There are 7 hidden switches. A switch that is on adds its own fixed numbers to the row, and there is some noise. The rows also spread widely along 10 directions, which tell nothing about the answers.
In the rows, 128 means zero.
Some rows, each with its switches (1 for on, 0 for off) after it:
[167 114 149 161 142 179 148 131 151 106 136 112 120 126 156 123  84 115
 138 134  85 122 119 112 139 100 122 117 115 119] => 1 1 0 0 0 1 1
[163 106 112 125 129 109 129 166 198 171 128 127 119 141 127  96 109 107
  89 162 108 165 176 143 181 113 129 121 122 175] => 0 1 1 1 1 0 1
[148 118 143 127 128 164 119 127 124 130 159  95 123 108 120 159 101 161
 155 160  71 102 160 129 109  99 163 130 166 122] => 0 0 0 0 1 0 0
[154 141 124 115 181 128 118 160 137 152 106 131 117 141 143 100 151  53
 177 156  75 123 121 113 140 115  72 169 165 155] => 1 0 0 0 0 1 0
[188 117 164 113 136 128 110 145 125 111  96 162 130 113 115 113 151 143
 147 126  88 162 110 149 147 102 152 125 102 166] => 0 0 0 0 0 1 1
[146 175 156 156 169 155 152 159 142 123  99 145 145 156 164  71 102  73
 129 126  95 123 106 112 168  95 124 100  92 129] => 1 0 1 1 0 1 0
[167 118 115  96 111  93  92 154 138 126 115 157 157 131 149 118 165 141
 113 171 110 159 148 122 136 110 170 135 129 172] => 1 0 1 0 0 1 0
[155 158 127 116 159 113  89 154 143 156 102 147 132 194 175  87 139  74
 132 179 103 141 135 121 177 122 106 166 140 142] => 0 0 1 1 1 1 1
[157 131 187 144 150 176 148 148  94 116 141 115 170 106 137 121  57 145
 128 121 112 114 119 131 175 103 129 110 140 126] => 0 0 1 1 1 1 1
[134 130 182  90 173 140 116 147  63  98 114 144 190 113 159 103 127  92
 170 130 131  93  81 116 153 146 106 142 194 116] => 1 0 0 1 0 0 1
[137 138 134 125 173 138 153 158 193 109  89 139 139 143 158 102 152  62
 161 149  71 124  90  74 114 103 123 103 118 143] => 1 0 1 0 0 1 0
[139 103 129 122 129 167  88 108 161 120 136 152 127 169 179 146 105 120
 132 199  89 152 116  87  94 111  91 174 138  92] => 0 0 1 0 1 1 0
[154 113 164 131 146 162 114 115 173  84  87 115 120 156 151 122 159 146
 154 140  91 104 111 131 143 115 231  70 105 104] => 0 0 0 0 0 0 1
[165 106  98 154 159 135 123 130 200 111 103  77 110 172 193  80 173  94
 118 153 139 118 150 135 184 162 188 108 130 135] => 0 1 0 1 0 0 0
[158 140 167 149 147 156 159 151 111 131 153  86 149  89 129 114  69 124
 132 114  94 104 135 138 168 110 131 108 149 152] => 1 1 1 0 1 0 1
[177  76 103 123 107 109 146 156 173 150 159 121 139  77 142 128 107 150
  85 153 120 187 170 133 143 101 121 126 131 201] => 1 0 1 0 1 1 1
[148 126 143 133 164 163 127 149 114 165 144  91 142 144 161 110  82 106
 132 161 129 101 166 132 174 114  92 150 181 113] => 1 0 0 0 1 1 0
[146  89 146 148 162 197 144 126 137 125 156  37 131 125 161 136  78 146
 140 147 113  62 153 135 172 127 163  98 197  95] => 1 0 1 0 0 0 1
[174 183 190 139 150 139 128 164  64 137 110 177 161 129 139  71  89  95
 128 104 117 146 107 136 182 100  82 146 104 153] => 1 1 0 0 0 1 1
[148 120 140 148 152 166 155 141 168 113 131  84 132 120 153 134 101 125
 150 142  83 101 140 114 142  99 169  86 133 124] => 0 0 0 1 1 1 1
[172  71 111 164 143 186 121 111 170 115 168  47 101 134 175 148  90 145
 138 169 104 104 156 131 160 137 146 140 163 104] => 0 1 0 1 1 1 1
[138  81 215  89 189 182 133 154 160 122  87 115 157 132  87 140 111 128
 193 136  91  78 106 116 153  85 148  86 149  85] => 0 0 0 0 1 1 1

New rows. What belongs after each?
[147 112  95 123 145 136 127 155 208 181 126 119  80 150 122 121 116  89
 146 184  54 127 175 121 126  83 113 122 154 139] => 1 0 0 0 0 0 1
[149 134 161 135 157 157 129 149 168 155 108 121 120 154 119  99 104 108
 136 145 103 121 149 132 162  96 136 106 114 124] => 0 1 0 0 1 0 0
[163  88 170 141 160 187 122 133 151 159 122 119 117 147 123 115  81 138
 132 149 116 128 148 147 174  96 106 137 132 108] => 0 0 0 0 1 1 0
[170 107 109 153 165 158 133 147 160 155 129  66 106 147 160 102 124 106
 136 156 109  97 174 144 181 118 142 123 166 135] => 1 0 0 0 0 1 0
[159 175 174 117 159 115 136 176  82 140 104 157 172 108 117  87 117  93
 148 116 103 132 117 135 167 101 114 136 121 177] => 0 0 0 1 1 1 0
[158 100 109 136 123 134 138 142 131 123 165 120 131  86 169 123  97 115
 117 154 113 148 137 125 126 128  94 147 172 154] => 1 0 0 1 0 0 1
[168 165 142 173 113 166 133 111  58 103 167 121 130  90 154 119  80 159
 114 122  86 148 128 143 130 118 137 150 130 161] => 0 0 1 0 0 0 0
[192 170 141 150 128 125 127 155  92 147 124 126 129 116 126  90 119 139
 120 119  93 135 168 166 176  90 169 119 104 188] => 1 0 0 0 0 1 0
[166 123 127 103  92 114  93 136 114 115 134 203 150 110 142 131 124 148
 104 165  98 193 129 121 100  95 124 162 112 153] => 0 0 0 1 0 1 0
[143 142 126 137 122 140 134 149 166 163 146 132 109 126 133 126  76 121
 123 165  69 137 167 118 113  71 120 118 125 135] => 1 0 0 0 1 0 1
[163  74 160  73 140 109 109 164 165 158  95 189 162 126 109 113 130 127
 114 158 125 193 127 129 154 103  91 141 123 168] => 0 0 1 0 1 1 1
[161  95 164 110 142 175  84 113  85 115 135 161 129 134 147 137 103 137
 156 161 102 141 100 127 130 121  73 189 165 106] => 0 0 0 0 0 1 1
[156 156 131 143 163 143 136 157 117 165 147  87 134 137 155 112  88  97
 139 155  88 104 157 128 170 104 103 145 167 150] => 1 0 1 0 1 1 1
[153 116 106 129 168 137 106 137 135 181 145 118 100 152 153  96 113  71
 130 181 100 150 150 133 156 143  32 208 194 158] => 0 0 1 0 1 0 0
[150 141 155 159 143 187 151 143 165 141 139  89 101 134 109 133  61 130
 147 142  46  81 161 125 136  65 158  83 125  98] => 1 1 0 0 0 0 1
[147 112 126 132 150 138 146 153 139 134 147 102 154 116 182 114 109  99
 130 153 122 132 130 105 149 126  93 138 168 152] => 1 0 1 0 1 1 1
[140 119 152 118 155 143 138 162 154 139 121  97 175 140 141 122 100 133
 120 154 126 101 156 117 172 103 172  91 150 120] => 0 0 1 1 1 1 0
[178 119 130 131 132 131 127 139 121 107 129 122 138 103 155 120 137 134
 132 132  87 149 118 132 147 119 147 131 130 174] => 1 0 1 0 0 1 1
[161  80 144 126 152 146 126 139 151 117 121 115 155 130 175 110 127 121
 125 145 151 139 123 137 177 140 125 129 147 136] => 0 0 0 1 1 1 1
[173 122 130 146 115 143 123 138 151 119 123 126 124 124 141 120 129 158
 112 142 101 146 160 139 142  92 188 108 101 149] => 0 0 0 0 0 1 0
[173 111  92 133 115 139 120 151 156 151 161  99 104 120 130 145 100 145
 123 174  67 122 193 137 131  75 163 125 144 148] => 1 0 0 1 0 1 0
[134 163 113 142 156 127 115 128 124 117 125 117 129 159 215  98 151  64
 152 161 116 128 113 103 132 160  98 161 162 137] => 0 0 0 0 1 0 1
[168  68 155  91  90 159  52 104  83 100 170 132 160 133 156 183  98 206
 124 187 130 134 152 129 125 125 153 185 175  89] => 0 1 0 0 1 1 1
[165  59 171 117 151 166 116 124 144 102  98 144 160 132 169 110 128 142
 120 135 164 149 102 133 170 139 131 118 133 110] => 0 0 0 0 0 1 1
[170 119 146 125 137 136 109 135 134 113 119 112 150 149 176 113 136 143
 124 151 120 127 132 137 174 123 178 118 128 144] => 1 0 1 0 1 1 1
[152 120 109 115 169 131  81 151 183 168 106 115 118 215 178  92 142  81
 127 200 108 117 161 124 185 124 124 153 153 120] => 1 0 1 1 1 1 0
[154  76 134 139 138 170 123 120 144 120 151  95 130 121 170 127  91 144
 119 154 119 120 132 131 151 131 130 131 174 118] => 1 0 1 0 0 0 1
[157 101 144 124 185 151 136 154 132 131 116  85 143 127 151 107 127  82
 164 138 128 100 127 120 181 145  95 143 191 133] => 0 1 0 0 0 1 1
[164 152 130 137 141 128 131 158 130 140 142 108 136 121 128 118 105 111
 135 146  75 125 154 123 155 104 134 141 131 168] => 0 1 1 1 1 1 0
[176 130 132 160 150 147 172 143 117 116 148  71 128  60 153 120 119 109
 157 107  98 135 126 134 145 132 112 134 155 194] => 0 0 0 0 1 1 1
[174 101 119 153 155 153 129 129 142 142 143  98 104 126 162  97 100  99
 116 142 115 151 136 141 175 151  81 166 165 156] => 0 1 1 0 0 0 1
[144 137 169 130 189 176 141 156 111 171 124 117 123 123 101  96  74  80
 158 135  83 108 129 136 169 109  56 153 178 130] => 0 0 1 0 0 0 0
[148 160 116 138 121 150  96 123 117 110 132 110 136 167 188 130 135 136
 134 177 104 105 157 105 125 112 189 132 141 103] => 0 0 0 0 0 1 0
[142  80  91  99 152 144 100 148 209 151 126 100 112 173 159 138 139  96
 150 212  86  97 171 101 128 106 138 135 179  93] => 1 0 0 1 0 1 0
[157  89 131 144 154 178 137 133 144 123 159  68 125 112 153 141  93 134
 154 156  93  91 146 127 147 113 141 125 167 119] => 1 0 0 1 1 1 0
[168  94 149 119 180 130 146 163 142 154 114 121 152 110 142  86 121  91
 125 129 144 160 120 141 196 143  68 147 159 182] => 0 0 1 0 1 1 1
[186 111 137 130 146 129 137 163 137 130 123 108 128  98 124 109 130 131
 142 125  89 127 142 154 171  99 162 107 134 176] => 1 0 0 1 0 1 1
[138 148 106 124 127 123 130 159 149 156 147 109 129 132 152 125 110 106
 131 172  86 110 178 108 118  95 138 116 170 137] => 1 0 0 0 0 0 1
[151 119 146 114 120 123 121 147 146 123 102 166 172 140 167 102 134 138
  94 153 155 164 142 115 145 105 159 105 105 130] => 0 0 0 0 0 1 0
[164 129 149 149 138 162 139 138 144 128 135 105 131 123 141 130  95 149
 135 138  97 121 151 130 148  92 161 105 120 131] => 0 0 0 0 1 1 1
[161 108 112 127 136 127 141 155 213 139 107 137 111 136 132 116 138 110
 123 156  70 161 142 111 129  90 144 102 108 165] => 0 0 1 0 0 1 1
[148 106 140 119 142 160 132 143 170 128 131 106 118 118 113 144 106 122
 156 156  68 109 143 112 121  98 136 113 153 117] => 0 1 0 0 0 0 1
[148 101 127 120 139 146 110 132 157 140 142 112 124 145 159 124 111 120
 131 174  98 126 146 125 141 121 124 143 165 131] => 1 0 1 0 1 0 1
[173 105 115  96 125 108  97 168 181 172 128 118 115 146 104 137 139 130
 139 186  78 126 197 132 146  84 153 138 144 160] => 1 1 0 0 1 1 0
[151 124  62 137 150 118  98 141 172 153 135  60 111 189 203  95 158  97
 108 200 132 104 193 136 186 161 174 141 191 134] => 0 0 1 1 0 0 0
[156 111 184 103 145 172  89 128 101 123 126 164 141 143 118 139  90 138
 159 163  66 129  99 120 125  90  98 165 137 110] => 1 0 1 0 1 1 0
[149  90 114 115 145 136 103 138 166 148 137 112 144 175 202 111 120  91
 112 187 158 135 155 109 165 141  84 165 169 108] => 1 1 0 0 1 1 1
[152  75 164  71 170 134  94 157 179 135  93 127 156 165 127 125 148 111
 158 179 106 112 124 114 167 119 133 131 157 117] => 1 1 1 0 1 1 1
[162  93 153 125 162 161 140 141 150 118 134  96 131 110 138 137 107 106
 171 140  87 107 114 110 139 117 104 132 157 133] => 1 1 0 0 1 1 1
[133 109 130 104 135 125 106 147 180 139 120 136 148 159 152 114 124 104
 120 185 126 128 153 102 135 118 129 130 149 106] => 0 1 0 1 1 0 0
[180 162 171 154 114 145 146 139  91 111 140 159 128  76 108 116  79 141
 135  99  59 151 115 142 125  83 127 122  92 170] => 1 1 0 0 0 0 1
[158 104 140 148 149 156 164 156 164 120 131  93 154 110 155 106 102 114
 114 130 139 118 149 116 161 110 138  91 132 131] => 1 1 0 0 0 1 0
[187  98 145 139 141 150 123 141 139 133 113 119 121 127 141 106 123 144
 118 130 115 141 146 160 186 107 152 116 118 153] => 1 0 0 0 0 1 1
[179  66 127 144 147 173 119 123 180 146 132 117 101 144 149 115 101 139
 106 158 106 151 147 144 169 108 115 138 125 131] => 1 0 1 0 0 1 0
[150 143 182 127 183 164 160 168  96 120 128  89 155  91 104 114  91  98
 178 109  69  75 108 123 163 108 123 105 175 141] => 1 1 1 0 0 0 1
[144 106 135 131 152 169 138 142 127 123 163  76 152 100 156 148  87 122
 155 158  96  86 143 107 128 111 124 129 185 115] => 1 0 0 1 1 1 0
[135 156 187 105 166 170 106 147  70 120 116 122 165 150 138 137  98 116
 190 153  92  67 119 109 142 101 136 134 181  83] => 0 0 0 0 0 1 1
[138  82 144  81 153 137 105 154 162 149 103 167 153 152 144 118 125 103
 132 179 132 143 130 104 142 109  86 145 164 105] => 0 0 0 0 0 1 1
[158 146 139 164 137 166 119 128 125 150 142 112 112 167 168  97  70 133
  99 155 108 119 161 148 179 103 142 119 135 110] => 1 0 1 0 0 0 1
[161 147 122 125 127 105 130 156 149 126 120 153 139 119 159 113 140  98
 135 147  74 165 116 106 121 107 118 135 111 189] => 1 0 1 0 1 1 1
[138 150 110 116 139 139 115 152 108 148 164 120 122 121 132 135  90  84
 155 179  52 116 143  96 104 108  69 184 191 136] => 1 1 1 0 0 0 0
[169 108 127 127 151 116 136 162 171 140 114 105 148 130 156  93 139 115
 106 146 133 146 148 142 197 127 156 106 126 177] => 0 0 1 1 1 1 1
[136 125 160 107 166 150 113 152 126 123 114 118 159 138 143 126 120 100
 171 159 101  95 122 111 142 115 129 134 163 107] => 0 0 0 1 1 1 0
[178  98 132 122 131 130 111 141 163 146 125 156 112 129 131 116 119 132
 121 152  76 174 131 137 147  95 106 151 110 176] => 1 0 1 0 1 1 1
[176 130 145 133 127 136 124 150 128 117 124 127 158 128 145 107 118 142
 107 135 116 136 143 133 170 103 171 111 109 152] => 1 1 1 0 0 1 0
[159 145 114 117 102  94 101 156 159 142 122 158 156 161 162 108 139 132
  85 175 123 173 173 112 144 100 163 135  98 161] => 0 1 1 0 1 1 0
[163 102 151 117 151 147 137 152 142 113 119 137 141  96 121 123 120 112
 157 135  75 125 109 119 130  95 122 117 131 145] => 1 0 0 1 0 1 0
[158 119 140 149 145 173 127 128 199 107 109 131 107 168 166 120 117 101
 143 156  73 125 119  96 123  90 141 104  88 100] => 1 1 0 0 0 1 1
[159  90 131 119 128 135 128 144 126 141 156 120 160 101 161 125 103 139
 110 156 144 149 157 123 143 119 113 139 158 153] => 1 0 0 0 1 1 0
[154 113 178 112 193 171 127 145 129 131  99 109 130 130 106 104 121 104
 176 134  70  87 108 139 168 112 133 115 162 125] => 1 0 1 0 0 0 0
[159 134 170 126 122 130 134 154 159 105 111 152 165 130 144 119 116 134
 116 134  94 145 116 102 138  85 170  86  76 145] => 1 1 1 0 1 1 1
[152 125 116 155 111 162 121 113 151 117 160 148 102 120 159 138  92 121
 127 167  58 154 124 118  88  97 105 154 114 134] => 1 0 0 1 1 0 0
[143 163 151 121 122 128 121 142  93 116 145 172 150 106 151 120  98 108
 141 142  72 157  96 108 105 108  93 159 127 160] => 1 0 1 0 1 0 1
